The rows come from 6 hidden closed curves, with some noise, and rows from the same curve form a group. Each curve winds through 8 dimensions. The rows are also pushed far along 6 directions, which tell nothing about the answers.
In the rows, zero is written as 128.
Known rows, each followed by its group:
[107 178 131 144 172 107 102 116 154  72 120 100 116  82 153 109  73 160
 126 117]	z_480
[ 45  80  77 127  96 102 128 193  85 120 123 149 150  92 109 169  86 150
 102  89]	z_402
[126 128 115 120 114 128 125 135 111 153 154 154 119 145 122 121 115 108
 124 135]	z_698
[ 97  61  67 104 156 120 124 124  79 216 135 159 130 125 115 174  67 185
 112  97]	z_828
[106  82  83 124 113 124 117 159 111 146 104 117 152 104 131 155 119 142
 111  88]	z_480
[118 131 132 118 120 104 127 109 125 132 128 126 154 129 107 126 137 126
 119 139]	z_132
[135 187 102 135 159 121 135 158 132  91 124 138 105 133 148  87 109 113
 140 128]	z_480
[ 98  94 152 112 114 111 134  81 110 169 156 144 144 105 100 145 110 176
 161 138]	z_828
[137 148  92 146 145  87 110 195 128  86 126 111 100  74 145  84  61 124
 121 119]	z_698
[124 172 173 103 148 125 173 128 136 112 154 130 114  93 100 119  91 143
 140 122]	z_132
[ 98 122 122 135  96 118 114 126 138  81  75 110 125 105 137 130 142  84
 111 139]	z_480
[161 129 103 131 127 136 120 106 116 170 126 125 134 154 130 122 159 129
 133 137]	z_402
[131 137 163 113 125 135 118 121 154 107 165 117  95 154 139 115  84  82
 106 131]	z_706
[125 145 154 155 146 107 106 118 153  97 124 104 129  85 152 117  87 158
 138 139]	z_402
[163 107  98 112 142 136 134 152 109 142 131 130 140 138 123 132 121 134
 112  93]	z_480
[157 195  82 180 181 136  99 205 143  88  98 117  81 115 190  76 103 161
 133 108]	z_132
[177 127  98 138 168 133 116  91 135 157 111 113 129 176 151 142 142 154
 123 123]	z_698
[146 130 137 118 137 145 151 157 129 135 159 151 132 139 122 105 125  90
 144 122]	z_706
[105 140 116 123 153 135 130 139 159  61 159 111  92 148 145 151  81  64
  96 106]	z_480
[174 145 124 104 152 134 141 113 104 162 168 164 107 182 115 104 116 121
 127 142]	z_698
[151 115  85 137 136 119 129 142 114 158 136 142 155 140 122 134 141 138
 129 109]	z_132
[103 149 118 117 156 101 131 137 122 123  93 133 139  96 147 123  74 180
 138 111]	z_828
[186 163  93 153 158 111 110 172 157 104 142 105 113 158 156  84 119  64
 102 136]	z_698
[ 96 104 124 131 110 125  90 147 139 100 111 114 135 108 148 132 114 110
 108 110]	z_402
[147 118  77 120 168 121 122 163  88 162 155 163 136 140 122 104 107 164
 139 108]	z_132
[127 121 104 138 117 116 126 138 138 114 123 105 146 128 140 128 132 116
 137 112]	z_480
[144 128 134 120 137 122 139 134 117 111 121 155 116 143 121 132 108 129
 112 127]	z_706
[ 71 132 155 152  98  90 111 128 125 103  91 114 145  25 128 108 111 179
 165 149]	z_402
[ 90 107 102 134  96 120 109 164 108 138 136 135 135 112 130 114  99 130
 123 104]	z_706
[122 102  99 126 135 100 116 131 141 132 126 100 142 138 139 153  99 104
 100 122]	z_698
[129 131 130 107 127 124 154 142 110 149 131 136 162 107 107 139 123 167
 137 106]	z_828
[173 164 169 110 160 159 152  95 105 139 113 164 139 129 118 111 160 197
 161 130]	z_828
[124 131 130 134 148 122  96  86 164 142 113 115 118 133 148 133 144 119
 129 147]	z_132
[125  91 170 123 139 138 138  15 151 142 125 119 127 158 112 170 183 143
 165 159]	z_828
[ 95  86 112 125  50 100 133 178 112 135 101 128 153 104 113 122 132  66
 116 141]	z_828
[126 141 146 159  85 127 146 140 117 108  89 124 151  92 121 119 173 160
 157 136]	z_132
[129 102  98 131 123 117 139 127 131 143 165 130 136 170 113 157 143  88
 118 132]	z_480
[123 131 103 129 145 123 109 172 130 134 142 172 136 125 131 140 110 117
 103 109]	z_132
[133 117 103 106 193 126 126 140 118 155 131 160 112 118 120 135  88 155
 114 108]	z_132
[140 127 112 109 159 121 113 140 141  96 132 108 108 160 151 134  91 114
  91 107]	z_480
[137 104  68 194 109 134  77 103 130 148  69 107 104 134 166 134 172 138
 131 141]	z_698
[ 44 123 126 115  92 102 136 169 118  95 128 112 146  62 112 142  99 126
 122 116]	z_706
[140 161 129 135  83 142 147 114 123 110  85 130 133 129 116 104 206  99
 150 146]	z_480
[146 135  86 150 153  96  99 169 147  81 137 100  94 117 154 115  70  95
 100 122]	z_698
[ 84  45  93 115  43  93 145 172  80 112 134 170 163 148  97 151 111  46
 111 132]	z_828
[139 113  79 151  83  93 106 220 128  77 114 112 149 128 142 102 116  47
  89 116]	z_402
[146  96 109 113 136 113 109 136 128 120 153 116 134 184 126 132 113  93
  81 115]	z_706
[ 85 136 150 129 110  96 138 152 120 132  98 101 131  53 131 126  67 172
 130 136]	z_402
[186 157 154 121 167 130 142  58 139 123 150  94 114 171 126 123 135 161
 142 143]	z_132
[161 188 123 119 108 127 150 198  99 127 150 134 141 112 116  40 136 113
 149 129]	z_706
[113 106 142 138 103 116 125 115 134 128  83 112 159  95 116 137 174 132
 136 145]	z_698
[116 134 155  96 186 107 120 102 133 124 170 132 127  99 118 135  62 181
 134 119]	z_132
[177 164 145 156  96 149 129 103  93 143 101 153 158 150 124  85 215 195
 175 146]	z_402
[129 142  91 157 174 128 100 158 150 115  92 128 103 103 159 119 116 133
 119 115]	z_132
[141 102 127 101 133 129 126 152 129 111 171 111 132 147 135 146  53  92
  80  92]	z_402
[184 162 171 109 200 131 122  63 155  95 146 125  93 167 130 132 114 143
 109 147]	z_132
[183 165 161  95 139 135 163 119 123 134 180 154 113 184  98  94 143  97
 129 151]	z_828
[132 154 142 112 129 142 118 116 153  91 181 106  97 186 135 126 119  64
  90 133]	z_706
[144 141 161 158 126 130 136  91 181  68 125  96 109 142 142 114 164  70
 162 158]	z_828
[105  81  88 112 125  95 127 157 112 156 123 125 155 118 123 154  88 128
 103 108]	z_698
[126 153  95 163 118 137 110 134 126 127  89 105 104 111 157 123 143 157
 133 127]	z_706
[161 127 162 140 103 147 124  94 137 105 145 145 143 177 129 137 185 102
 140 148]	z_828
[132 134 192 113  80 143 166 109 138 100 120 116 123 103 102 103 165  58
 156 172]	z_706
[111 158 121 148 151 120 109 144 139  91 152 126 114 115 148 120  93 160
 132 111]	z_828
[112 159 163 115 132 103 113  93 149 117  91  98 117 107 146 124  97 159
 120 146]	z_698
[159  86  90  81 150 134 136 157  91 164 161 157 134 196 114 148 111 126
  87  96]	z_480
[144 155 148 109 165 117 153 102 136 113 129 120 133 109 111 133 111 134
 130 137]	z_706
[124  91 130 110 109 122 143 119 108 154 128 144 149 117 102 126 120 105
 129 132]	z_706
[197 153 157  99 168 130 151  86 117 174 151 150 136 150  96  90 151 152
 150 157]	z_698
[158 158 140 123 154 133 125 141 141 106 133 133 130 150 135 130 144 124
 114 128]	z_698
[139 135 141  97 144 122 140 115 101 124  93 143 131 106 114 107 126 169
 137 129]	z_480
[162  94  98  85 125 141 140 147  71 157 163 179 164 183 101 136 119 122
 102  93]	z_480
[105 107 132 147 114 121 128 145 130 107 103 121 131 125 139 153 113 127
 109 129]	z_402
[130  92 103 134 148 124  97 132 152 115 130 108 100 146 151 182  90  88
  67 122]	z_698
[ 92  84 120 127 142 114  87  87 157 125 117 104 144 158 156 208 119 148
  89 119]	z_828
[ 99 166 135 156 135 142 116  87 154 114 112 128 121 124 147 141 156 137
 143 136]	z_706
[146 169 187 108 132 142 151  98 132 114 140 148 112 142 108 104 145 118
 141 163]	z_402
[108 106 191  80 130 110 135  93 170  66 197  97 116 161 106 149  65  30
  75 135]	z_706
[103 144 185  83 125 140 135  26 116 186 137 120 144 119  91 132 172 193
 160 156]	z_706
[129 150 132 125 161 130 137 165 116 105 126 142 130  83 139 117  75 171
 139  98]	z_828
[121 169 165 105 148 130 161 123 125 121 110 129 101  64 106  86 119 157
 168 142]	z_402
[113 124  91 133 111 135 117 118 115 126 108 121 122 164 133 152 158 133
  98 117]	z_402
[134 146  94 165 131 119  71 108 132 134  69 116 116 142 161 120 182 168
 115 149]	z_698
[116 142 138 151 113 129 105 122 142 107 126 111  94 106 137 111 131 119
 130 144]	z_828
[170 139 110 166  99 116 116 178 129  75 120 143 149 121 136  86 165  84
 145 134]	z_132
[ 81 148 165 121 144 107 114 106 170  82 156  97 114  82 139 123  76 117
 140 135]	z_132
[140  90 128 147  85 143 142 134 118 149 118 147 170 139 115 144 181  84
 135 145]	z_132
[133 127 122  72 164 135 149 188  98 157 168 161 122 146 117 134  45 145
  83  89]	z_402
[112 167 138 109 165 111 136 148 148 105  98 100 108  79 140 117  67 143
 111 116]	z_828
[132 149 234  72 141 137 142  58 162  88 173 100 117 110 113 126  74 113
 125 133]	z_402
[ 34  82 121 117 120  74 104  94 152 106 104  79 128  98 130 190  93 141
 103 133]	z_480
[155 103  30 148 173 115 100 153 111 167 128 122 140 182 154 149 126 170
 110  92]	z_480
[164 104  80 135 146 128 123 145  75 187 114 161 115 122 122 110 109 184
 131 121]	z_698
[117 140 133 146 106 114 153 208 116  77 116 128 120  85 130 101  82 106
 124 126]	z_402
[130 160 142 110 182 123 133  91 127 125 143 132 128 101 123 126  77 165
 128 118]	z_480
[123  68  81 146 102 133 136 142  97 156 101 148 153 130 120 156 163 138
 141 110]	z_706

New rows. What belongs after each?
[ 98  98 176  86 111 108 128  81 135 127 146 107 142 127 101 143 114 125
 115 136]	z_706
[119 126 170 128 121 133 146  77 142 111 124 113 133 125 112 176 139 149
 121 137]	z_132
[150 112 139 115 108 142 125 132 144 107 190 126 103 196 130 128  94  32
  87 123]	z_706
[115 141 132 122 100 134 147 195 104 101 153 140 128  70 119  78  87 100
 152 109]	z_402
[128 132 186  89 112 101 148 142 127 105 134 136 150 103  98 107 100 115
 121 138]	z_402
[134 130 148 104 133 127 123 162 124  96 142 137 132 108 125 100  93 115
 118 108]	z_402
[114  99 173 133  49 133 165  99 112 112 121 124 164 123  91 157 185 108
 149 153]	z_132
[147 140 142 129 112 137 119 149 125 106 120 111 136 106 143  91 114 132
 134 112]	z_402
[122 120 110 140 194 104 111 151 160 119 138 106 118  93 154 142  56 135
 116 110]	z_402
[132 145 129 135  91 120 120 166 113  91 131 128 130 140 134 106 112 103
 103 131]	z_402
[115 153 152 117 130 108 118 149 135 122 139 113 133  88 121 108  98 157
 116 125]	z_480
[111 142 137 123 146 129 155 132 123 137 150 144 117 107 113 133 105 142
 144 136]	z_402
[176 190 157 132 140 163 130  99 120 134 132 138 102 164 134  75 185 181
 168 142]	z_706
[124 113  80 135 140 123 135 178  84 141  98 141 118 107 128 124 101 169
 120 112]	z_402
[184  97 123  99 121 157 139 117  89 180 162 180 124 220 104 123 153 110
 110 132]	z_706
[122  71  67 124 113 118 103 134  81 144 116 140 136 171 119 158 132 145
  81 109]	z_706
[ 96 153 133 138  82 113 112 132 128 106  97 120 133 115 132 114 148 114
 118 150]	z_706
[104 109 110 137 117 105 113 103 140 138  84 106 147 110 143 139 134 113
 132 145]	z_480
[ 63 123 119 135 143 110 107 112 143 143 106 105 102  58 153 141  56 166
 135 119]	z_828
[155 155 137 154 102 144 141 162 108 101  96 151 138 104 124  96 170 150
 155 125]	z_698
[ 38  94 123 124  81  76 107 134 135 114 106 105 163  75 115 154 105 111
 103 131]	z_132
[123  94  99 150 105 112 108 107 117 135 103 122 126 116 124 132 159 128
 141 145]	z_698
[118 148 137 137 121 137 139 113 135 115  87 114 106  94 128 105 162 124
 156 147]	z_402
[126 140  89 165 146 134 117 149 138 130 116 137 110 151 150 135 145 119
 121 134]	z_402
[155 124 101 133 111 111 119 197 109 105 131 130 142 144 127  70 130  97
 117 115]	z_706
[133 125  94 114 172 100 131 150 125 138 161 119 134 140 131 136  79 154
 119  99]	z_480
[ 99 118  70 178 102 138 101 116 115 125  72 121 132 144 149 151 196 167
 132 119]	z_402
[152 137 117 120 184 110 126 132 141 106 171 127 111 160 138 120  67  97
 106 130]	z_480
[ 77  94 112 142  38 119 112 170 116  93 113 129 141 135 130 143 144  50
  93 142]	z_402
[ 49 110  92 127  96 131 115 143 122 129  92 126 126 100 129 169 140 133
 112 105]	z_480
[156 120 113 128 154 116 129 113 129 126 149 137 132 169 128 123 118  97
 127 142]	z_480
[207 159 160  96 152 143 176 127 117 108 216 166 121 179  93  70 128  59
 154 143]	z_132
[118 136 165  98 144 109 124 111 144  92 150  76  92 106 125 123  55 129
  98 125]	z_706
[140  99 136 134  94 134 147 134 121 129 132 137 163 122  98 145 176 104
 135 129]	z_698
[109  96  82 138  91 107 107 182 117 131 101 113 142 133 143 137 133 124
 103 116]	z_706
[107 122 126 106 164 127 149 128  99 176 143 166 124 115 105 148 102 188
 136 127]	z_402
[139 186 167 106 150 146 134 106 153 110 128 113  98 145 139 111 124 130
 113 132]	z_402
[185 152 147 106 107 124 174 154 121 119 145 143 143 137 104  77 132  50
 144 148]	z_480
[148 141 129 147 137 118 107 152 151  84 126 120 137 148 159 127 124 117
 115 123]	z_828
[137 100 112 137 107 150 120 135 129 118 144 125 127 163 119 153 165  88
 100 116]	z_480
[184 128 122 127 149 127 122 126 116 155 132 129 141 147 117 111 145 148
 118 129]	z_480
[101  99 147 115 147 104 142 141 140 123 152 126 141  69 112 142  70 121
 141 123]	z_402
[118 102  92 130 128 128 131 186 125 142 128 131 140 122 134 138 106 111
 117  95]	z_402
[ 98 128 156 111 163 153 128  48 128 197 124 135 135  95 118 156 141 215
 165 127]	z_480
[105 125 146 132 123 155 131 114 117 157 116 134 130 107 138 135 131 178
 153 118]	z_402
[155 135  71 152 129 132 141 203  94 116 103 140 111 123 135  92 126 116
 126 117]	z_402
[131 149 157 113 125 128 123 106 120 115 135 129 120 145 125 123 119 137
 110 144]	z_402
[112 156 122 158 153 126 124 109 152  81  86 105 107  86 152 110 131 132
 161 133]	z_480
[112 133 104 144 116 119 109 126 116 146 110 137 157 134 128 129 160 148
 123 131]	z_132
[129 143 129 119 142 120 145 142 121 121 107 127 133  96 120 117 121 125
 130 139]	z_706
[176 163 146 117 178 123 146 157 147  97 155 136 118 134 154  97  57 105
 133 121]	z_828
[116 144 131 124 142 124 133 108 123 120 131 133 140  98 121 126 103 133
 134 123]	z_480
[189 129 143 141 125 143 118 106 132 159 128 143 156 164 135 106 185 128
 150 149]	z_402
[204 155 120 121 171 145 158 113 108 164 155 153 106 155 121  90 117 140
 154 128]	z_828
[128 128  61 164 175 102  77 118 132 152  73 121 122 139 156 143 158 189
 112 134]	z_402
[102  83 118 111 101 116 149 125  98 126 115 142 153 137 105 150 121 117
 123 122]	z_698
[125 140 108 149 155  97 132 195 157  59 138 104 112 103 153 104  64  92
 128 109]	z_828
[131 103  64 164 161 127  74  91 129 151  99 122 116 159 149 156 179 162
 116 132]	z_698
[123 121 107 122 154 112 104 116 120 110 121 121 110 147 134 144  96 156
  84 114]	z_706
[252 158  85 159 144 140 140 161  89 136 130 161 108 164 126  48 164 129
 158 138]	z_698
[152 131  89 123 158 102 108 200 110 116 134 128 130 137 137  78  85 141
 101  98]	z_706
[134 127 135 123 118 107 149 129 118 137 121 153 145 130  97 123 159 122
 137 157]	z_402
[163 134 139 108 158 127 153 117 139 113 143 143 131 172 138 135  92  92
 124 129]	z_828
[152 149 171 135 123 123 139  70 110 131 108 143 142  92  99  91 182 183
 188 171]	z_402
[138 124 134 153 119 157 135 118 161 117 148 114 119 155 148 155 149  75
 132 133]	z_132
[146  75 117 107  97 156 163 142  97 175 169 157 154 162  95 130 162  81
 145 121]	z_706
[159 131 179  74 117 133 174 161  86 134 168 152 152  91  90  84  74 146
 147 108]	z_402
[106  93 156  94 127 131 126  58 124 166 158 152 161 153  96 179 157 154
 132 127]	z_402
[172 125  51 175 123 133 111 142 121 142  97 121 148 175 158 111 202 138
 152 115]	z_480
[176 108  95 131 126 125 128 169  90 139 114 153 149 132 134 118 103 136
 115 109]	z_828
[ 76  90  93 111  76 110 146 182  89 139 124 143 140  96  94 138 107 103
 106 110]	z_828
[164 161 147  78 200 132 160 109 116 136 199 123 117 141 100 119  74 162
 122 108]	z_706
[ 67 109 102 132 121 109 124 174 116  94 133 135 133 103 123 157  83 137
 103  97]	z_402
[116 119 136 113 148 135 104  70 132 169 133 136 131 142 122 187 153 185
 115 133]	z_698
[137 156 111 141 132 107 140 193 139  78 158 132 133 103 125 107  93  97
 125 101]	z_132
[130 140 174  82 110 141 168 142 112 145 169 151 145 109  90 131 104 110
 124 121]	z_828
[175 107 117 153 152 129 105 102 140 118 155 123 133 184 144 154 126 107
 104 138]	z_402
[123 125 123 103 136 114 123  92 124 123 151 129 130 162 128 169  74 122
  78 117]	z_828
[133 171 123 183  93 127  91 134 139  84  87  98 131 130 172 101 163 141
 131 136]	z_402
[159 122 107 114 142 115 146 130  98 149 142 128 130 142 114 115 122 171
 144 120]	z_132
[ 89 101 135 126  44 126 141 137  83 156 116 161 166 114  97 125 183 166
 166 127]	z_706
[169 163 126 141 102 121 116 165 107 138  86 139 134 108 139  68 147 145
 136 144]	z_828
[162 133  55 130 146 132 128 177  62 181 114 153 124 134 129 116 115 203
 117 100]	z_706
[101 161 130  99 158 114 145 131 124 112 146 144 109 120 118 127  81 125
 124 129]	z_480
[105 115 133 150 107 129 134 134 121 111  94 122 126 109 133 140 129 140
 130 138]	z_402
[105 166 152 152 146 126 102  76 196  70 140  79  94 123 162 117 127  82
 145 149]	z_132
[203 158 115 113 166 138 134 152 113 112 128 139 115 173 138  82 133 138
 125 111]	z_480
[ 72 127 162 126  90  94 134 103 122  98  93 135 134  78 122 109 113 143
 165 154]	z_828
